The rows of a group lie close to one hidden flat surface of 6 dimensions, which passes through zero. Surfaces can cross.
(in the rows, 100 means zero)
Known rows, each followed by its group:
121  75  109  111  124  112  87  88  115  109  96
q23
78  88  98  119  121  106  87  126  81  82  123
q247
91  107  97  80  108  101  110  114  98  102  104
q247
96  109  84  81  108  83  82  120  98  74  89
q573
106  87  113  92  114  138  117  96  112  105  91
q23
77  97  88  141  83  122  74  81  88  109  134
q173
114  105  112  102  96  106  119  60  101  125  97
q173
105  106  127  88  100  89  63  85  113  110  76
q573
92  95  95  135  88  117  84  79  100  109  116
q173
126  82  102  102  81  103  88  87  110  111  88
q573
123  106  120  92  90  92  114  69  95  131  89
q247
93  120  112  115  91  71  87  96  54  94  99
q173
102  110  84  96  109  87  120  81  120  106  107
q173
101  96  102  61  102  104  71  107  123  98  85
q573
133  80  117  82  76  76  81  99  109  114  79
q173
82  105  99  90  87  100  104  112  100  88  103
q23
77  103  110  90  105  102  90  102  113  113  116
q573
118  101  120  79  93  67  94  117  83  94  74
q173
92  88  101  114  109  113  111  72  89  101  125
q247
126  104  74  101  55  100  91  102  102  135  101
q23
84  106  82  84  107  107  105  122  110  83  103
q247
107  80  92  115  84  111  109  99  105  112  118
q573
84  119  108  117  129  102  112  119  73  75  92
q247
111  81  97  92  91  101  88  93  117  112  107
q23
98  79  92  117  96  119  69  139  111  84  95
q23
117  118  124  94  100  78  103  101  81  120  79
q247
67  103  109  80  118  118  98  117  115  103  116
q573
108  115  116  123  101  65  103  67  67  112  105
q247
88  108  94  109  63  111  93  133  94  87  88
q23
93  118  86  115  110  93  118  74  105  106  114
q173
104  119  98  126  94  62  102  84  75  98  102
q573
104  114  77  79  89  71  108  85  99  123  124
q23

New rows. What belongs after each?
89  95  106  122  93  114  77  110  81  92  102
q173
95  103  84  128  106  96  92  95  113  93  107
q173
94  95  119  76  123  124  113  135  87  113  101
q247
67  104  83  117  108  118  91  116  90  85  125
q173
74  83  83  117  112  105  86  114  93  78  136
q247
83  113  70  93  95  67  88  113  102  81  117
q247
83  100  115  114  88  127  91  95  66  105  110
q173
112  83  108  74  108  118  107  122  119  97  81
q173
99  103  95  97  104  73  89  124  96  82  93
q173
100  97  76  81  94  81  102  92  126  111  122
q173
112  105  101  113  82  67  74  100  98  101  88
q247
106  87  104  95  66  80  66  97  87  114  111
q173
86  97  106  106  98  105  80  133  74  80  96
q173
118  115  101  111  120  70  118  93  112  91  74
q173
73  107  83  122  109  103  90  115  92  81  117
q173
114  97  89  103  74  85  85  77  120  105  95
q247
107  88  108  78  84  91  63  90  126  118  97
q573
100  76  136  117  106  126  90  99  110  83  76
q23
102  115  136  102  121  111  82  95  98  90  55
q573
112  74  62  88  81  104  101  119  113  94  119
q573
88  111  75  106  124  80  90  123  89  84  114
q23
106  120  128  93  104  91  120  89  60  102  80
q173
111  93  97  101  119  96  99  128  126  79  76
q173
113  88  109  86  82  71  73  122  92  95  88
q173
120  80  77  132  77  96  114  102  90  100  116
q573
84  119  70  92  95  73  106  91  104  86  115
q247
115  125  131  99  111  83  126  83  67  100  69
q173
84  93  104  104  119  146  131  119  101  96  108
q573
97  97  98  93  122  127  119  117  118  89  90
q173
118  100  97  95  105  67  99  104  118  95  84
q173
103  77  116  104  102  93  79  88  114  95  100
q23
86  89  79  115  98  111  81  113  117  92  119
q173
112  70  103  88  81  119  79  109  121  111  100
q173
124  102  99  73  107  63  113  102  123  101  79
q173
104  110  81  88  122  80  124  101  130  93  99
q173
109  118  65  102  114  107  109  120  88  110  107
q23
101  115  80  121  107  61  80  106  83  95  108
q23
86  124  122  103  115  93  111  83  90  110  98
q573
102  119  123  104  131  117  134  104  82  84  68
q173
108  99  90  97  92  54  79  111  105  92  98
q173
102  93  83  115  92  136  107  83  133  75  79
q247
87  84  123  96  112  81  90  80  109  85  107
q23
82  102  94  86  105  141  126  86  100  115  124
q173
79  99  95  85  135  99  108  110  103  81  115
q23
110  102  115  102  97  104  105  78  100  117  92
q573
99  108  121  115  106  90  69  102  98  92  78
q573
120  114  110  92  91  106  112  90  112  107  64
q247
114  81  107  72  79  94  86  105  107  114  97
q173
70  98  65  66  100  117  112  106  115  108  147
q173
80  97  123  97  125  119  113  104  100  76  91
q23
109  117  111  102  97  72  106  81  82  115  97
q247
96  107  115  79  94  105  110  92  72  111  102
q173
104  103  96  148  109  122  106  67  117  106  100
q173
91  104  113  63  88  111  115  93  72  117  114
q173
68  104  103  96  120  120  108  122  104  95  116
q573
112  87  109  90  78  100  88  89  98  118  103
q173
91  75  98  109  76  107  63  133  117  82  99
q23
86  95  93  83  91  82  77  135  84  85  110
q173
88  106  94  138  113  121  99  97  102  88  103
q173
90  94  94  124  110  122  88  124  105  68  87
q247
76  100  107  96  96  122  92  117  67  93  112
q173
98  110  110  99  111  99  89  103  97  90  82
q573
72  123  111  83  127  99  98  110  98  90  98
q573
100  103  101  57  86  80  107  99  87  114  111
q173
89  102  66  83  92  82  123  105  97  103  138
q573
